There are 3 nested groupings, the coarsest first. Each group lies inside one group of the grouping before and may be the whole of it. The rows also spread widely along 7 directions, which tell nothing about the answers.
Some rows, each with its group in each grouping after it:
[ 13   7   9   6 -31  -3  -2  23   1   8   6   7  -5 -12   6 -14   2 -23
  15  -2  16   3  18 -33  -7 -16 -16  -8]	q_731 q_566 gasur
[ 36  49  12  -8  -2 -10  19 -32   6  19  -1  34  13 -10  -3 -18  14  -4
   1  14  18  37  21  36  -9  12 -15  15]	q_399 q_906 bipu
[ 25  17  29   3 -22 -24  31   9 -21   8 -32   9   4   2 -14   4  26  -8
 -25  23 -11  21  -9  13  -2  18 -39  -4]	q_399 q_760 dalev
[ -3  24  35  -1  22 -31  13 -57  -2  19  11  -7  -2 -16 -23   2  11 -10
 -26  -5  15  14  28  26  -6  19  14  -4]	q_399 q_906 Luga
[ 11  12  -6  -9   5  -7 -12 -22  21   5   8  11   2  11   3 -13  -5   7
   9  -8  17  16  11  13  -9 -18  23  17]	q_731 q_134 didaz
[  7 -22   8  15 -39  10  28  48 -29   2 -35 -18 -20 -26  -2   3   9  -3
  -9  23   4 -15 -15 -25   0   7 -34 -37]	q_731 q_134 les
[ 40   1 -27   6 -30  38  17  24  -5  11 -19   1 -13 -14  16 -18 -11  26
  19  14  20  -5 -14  16   0   0 -16  -9]	q_731 q_589 Lep
[ -7 -30  -5   9  -6  11   1   4  -9   6 -12 -29 -30 -13  -2   2  -4  19
  -2  -6  17 -23  -8   2  -3  -3  19 -21]	q_731 q_134 Mub
[ 25  15   2 -11  15 -22 -22 -25  24   3   4  20   9  43 -12  -5   3  13
   9  -4  -5  27  -7  30  -5 -20  18  50]	q_731 q_589 Pumi
[ 14  15  -8  -1   2  17  17 -31  -8  24   6  -6 -10 -35   7 -11  -9  16
 -10   2  30  -2  18  33  -1  16  10 -36]	q_399 q_906 Luda
[  4 -11 -43 -10   0  27 -32  -7  38   4  16  14  -7   9  20 -23 -26  24
  37 -22  22   1   6  -3  -8 -34  46  25]	q_731 q_134 didaz
[ 20   7 -11  16 -33  13  28  27  10   2 -33  29  11 -31   6 -13   9  12
   9  13   7  18 -17   0  -5  26 -35  30]	q_731 q_134 didaz
[ 26  13   4   3 -29   6  22  18   3   5 -23  12  -4  -6  -5 -14  12   2
   5  15   9  15  -4  -2  -9   2 -26  15]	q_731 q_134 les
[-18 -30  -7   9   5   8   8 -19   2   7 -11 -36 -32 -12 -15   6  -7  30
 -13 -11  10 -18 -16  12  -1   9  33   5]	q_731 q_134 didaz
[  6   0  20   9 -38  -8  28  25  -6  12 -23  -1  -9 -14 -14  -4  22 -19
  -6   5  -3   7   0 -29  -5  16 -31  10]	q_399 q_760 dalev
[ 26  19  -3 -13   4  -7 -13  -7   0   4   1  17  12   7  14 -12  -3   4
  -1  12  18  16   9  24  -5 -22   1 -26]	q_731 q_134 les
[  8  18  20 -12  -8   1  23 -44   6  28  15 -32 -40   7 -32 -14   6  -7
   4 -14  21   0  33   5 -12 -11  29  11]	q_399 q_906 Luda
[ 22   3   7   1 -29   0  11  19   8   7  -9  -2 -11  15 -11 -12   6  -8
  19   1   5   6   0 -18  -6 -17 -12  26]	q_731 q_589 Lep
[  2 -33 -11  19  -8  12  10  17 -14   3 -24 -19 -14 -25  -2   9  -4  30
 -10   8  -1 -19 -35   8   8  23  -5  -8]	q_731 q_589 Pumi
[ 18  30  22 -12 -17 -27  -7  -2  -2  17  12  20  15   1   8 -13  12 -33
  -2  -2  14  20  33 -15  -5 -17 -13 -24]	q_399 q_760 dalev
[ 13  36  18  -2 -24   3  31 -22  12  29  13   6 -10 -30 -11 -26  11 -22
  10  -8  31  15  42 -13 -11   6  -6   5]	q_399 q_906 Luda

New rows, each followed by its group in each grouping:
[ 10  38  27  -1 -11  -9  33 -40  10  28  11  -2 -13 -23 -25 -17  13 -17
  -2 -10  26  16  38   4 -12  15   2  14]	q_399 q_906 Luda
[  7  -5  -4   8  -9 -26 -30  42   4  -6  -1  49  46  -5  25   1   0 -20
  12   5  -6  17  -6 -28   7 -13 -31  -7]	q_731 q_589 Pumi
[  3 -11 -25  10  -4  19   0   6  20   0 -16  15   5 -21   7  -9  -8  29
   5  -2  10   5 -16  11  -3  10   3  21]	q_731 q_134 les
[ 31   9 -30 -16 -14  34  -8 -11   5  20   9  -2 -19  -4  25 -27 -17  22
  15  -3  27  -6  14  20  -8 -20  22 -25]	q_399 q_760 dalev
[  0  10  22  -2 -11 -15  15 -24  19  12   1 -17 -23   4 -29 -10  12  -8
   3 -17  15  10  15 -12 -12  -6  20  39]	q_731 q_134 didaz
[ 10  13  24 -16   9 -19  -2 -43  10  13  11 -26 -31  29 -25  -9   8   0
   0 -14  23   6  22  17 -14 -28  39  11]	q_731 q_134 Mub
[ -6 -40 -24   3  20 -18 -53  30  -7 -22 -11  25  23  41  15  25 -15  16
  -3  11 -31   5 -36  15   7 -29   5   0]	q_731 q_566 gasur
[ 17 -19  -4   3 -14   4  15  26 -10  -6 -40  -3 -11  21 -13   7   8  23
  -9  24 -15   6 -37  18  -3  -2 -15  17]	q_731 q_134 les
[ 25 -16 -26  -6  -4  19 -15   6  11   2  -7  -2 -17  29   2  -7 -12  34
  19   2  -3  -3 -24  20  -1 -21  19  26]	q_731 q_589 Pumi
[ 12   2 -32 -12  -6  26 -28   6  10  14  21  27   9 -14  37 -23 -24  -2
  31  -5  23  -3  25 -10  -5 -27  16 -32]	q_399 q_906 Luga
[  7   4 -18   5  14  -1 -28 -13   8  10  21  18  22 -38  30 -12 -19  10
   3 -11  30  -2  12  11   7   0  13 -38]	q_731 q_589 Pumi
[ 59  44   6 -15 -33  23  40 -15  -2  23 -15   7 -25   9  -9 -28  12   4
  16  27  16  21  15  29 -20  -3 -17  16]	q_399 q_906 Luga
[-24 -22 -10  17  14 -13 -24   9   0   0   5  17  24 -41  25   6 -11   0
  -6 -15  22  -7   3  -8   8   5   8 -40]	q_731 q_134 Mub
[ 22  24  12  -7 -26 -22  -5  23   8   3   1  37  24   4  15 -15  11 -34
  15   7  12  28  21 -28  -9 -25 -26  -1]	q_731 q_134 didaz
[ -9  18  35  20   0 -34  31 -24   6   9 -14   5  13 -43 -21   2  20  -7
 -31  -4  16  23   4   6  -3  43 -14  20]	q_731 q_134 didaz
[ 26  13 -15 -11   1   2 -30  -8   8  13  23  12   6  -1  25 -19 -15   5
  18  -6  27   0  17   7   1 -29  17 -27]	q_731 q_589 Pumi
[ 11   4  10  -7  -6 -21 -28   1  -8   3  17  -1  -5  23   6  -3  -4 -18
   4  -1   9   2  20  -9  -5 -41   9 -27]	q_731 q_566 gasur
[-23 -38  -4  30 -22   2  -1  41  -3  -4 -17   1   1 -34   0  10  -1  -1
   0  -3  -6 -12 -20 -35   5  17 -20   5]	q_731 q_566 gasur
[ 25  15 -13 -12  11  -7 -33 -18  10  10  22  18  13   8  22 -13 -15   8
  12  -4  22   8  14  21   0 -27  18 -21]	q_731 q_589 Pumi
[  4 -15  18   8 -20 -24   5  36 -15  -5 -27   4   0  15  -9  10  19 -14
  -2  15 -10   8 -13 -15  -2 -11 -25   2]	q_731 q_134 Mub
[  8  -6 -28  13 -13  25   9   7   6  10 -19  20   9 -40  19 -10  -7  30
  -3   0   9   3 -15  18   1  32  -9   1]	q_399 q_760 dalev
[ -4 -11  -7   5  -7   4 -25   3  -9   8  19 -11  -9 -23  19  -7 -16  -6
   6 -11  26 -18  19 -14   0 -19  15 -47]	q_731 q_566 gasur
[ 17  -1   2  -5 -22  -8 -13  19  14   6   5   8  -4  21  -3 -11   3 -16
  26  -6   1   7   5 -30  -4 -31  -2  23]	q_731 q_589 Pumi
[  4 -33 -30  13 -17  27   3  32   8  -5 -32  12  -6  -9   9  -2  -5  33
  16   4   1  -4 -33   6  -3   7  -6  21]	q_731 q_134 Mub
[-17 -25   2  -3   2 -23 -22   7  13  -4   0  -4  -5  29 -11   6   0  -7
   6 -12  -7   3  -4 -23  -4 -28  22  27]	q_731 q_134 didaz
[ 34  18 -30 -20 -22  25 -27  13  18   8  15  25   3   5  38 -36 -16  -1
  36   1  33   6  24  -8 -10 -47   9 -25]	q_731 q_134 les
[  1  -9 -48 -12  35  20 -47 -29  27   2  18  34  20  11  26  -7 -30  35
  19 -11   3   8  -1  40  -2 -17  47  11]	q_399 q_906 Luga
[-11 -42  -8  17   3   1   4  18 -11  -8 -35 -10 -10   0  -9  19   2  29
 -12   8 -10  -8 -39  18   2  11   1   8]	q_731 q_134 Mub
[-13   4  25   3  14 -51 -21  -2 -17   6   7  21  38 -16  13  13   8 -26
 -33  -2  -1  14  15  -2   8   4 -13 -47]	q_399 q_760 dalev
[  3 -28 -43   0   5  29 -15  -1  13  -1 -10  -4 -13   0  14  -4 -23  46
  11  -2   9  -9 -24  25  -2  -8  31   8]	q_731 q_134 didaz
[ 48  38   1 -20 -12  -3  -8 -20  12  17  16  10  -7  20   6 -28   0  -3
  21   2  27  16  22  15  -9 -33   8   0]	q_731 q_589 Pumi
[ 24  22  -4 -11  19 -17 -10 -36  18   5  -9  28  19  31  -6  -3   5  27
 -12   3 -10  36 -10  60  -6   2  13  41]	q_399 q_760 dalev
[ -1 -32 -39   3  20   6 -23   6  13 -14 -22  20  13  22  10  10 -15  46
   1   5 -14   9 -43  38   3  -5  20  31]	q_731 q_134 didaz
[ 13   3   2  -5 -17 -12   1  11  24   1 -22  29  10  38 -17  -6  17   1
   9  -1 -26  31 -17  -3  -9  -4 -13  76]	q_399 q_760 dalev
[-18 -21 -30  11  28   6 -42 -20  16  -1  19   8   9 -16  18   1 -27  30
   1 -20  14  -6  -4  22   4  -3  39  -5]	q_731 q_566 gasur
[ 38  16  -1  -9 -43  16  24  18  -4  17 -22   6 -17   5   2 -20  10  -1
  12  15   5   9   2  -3 -10  -5 -23   4]	q_399 q_760 dalev
[  0  -4  11   0 -17 -10  -3  23  -4   7  -1  16   6   1   0   0   7 -29
  10   6  -6   6  12 -32  -4 -14 -13  -5]	q_399 q_906 Luga
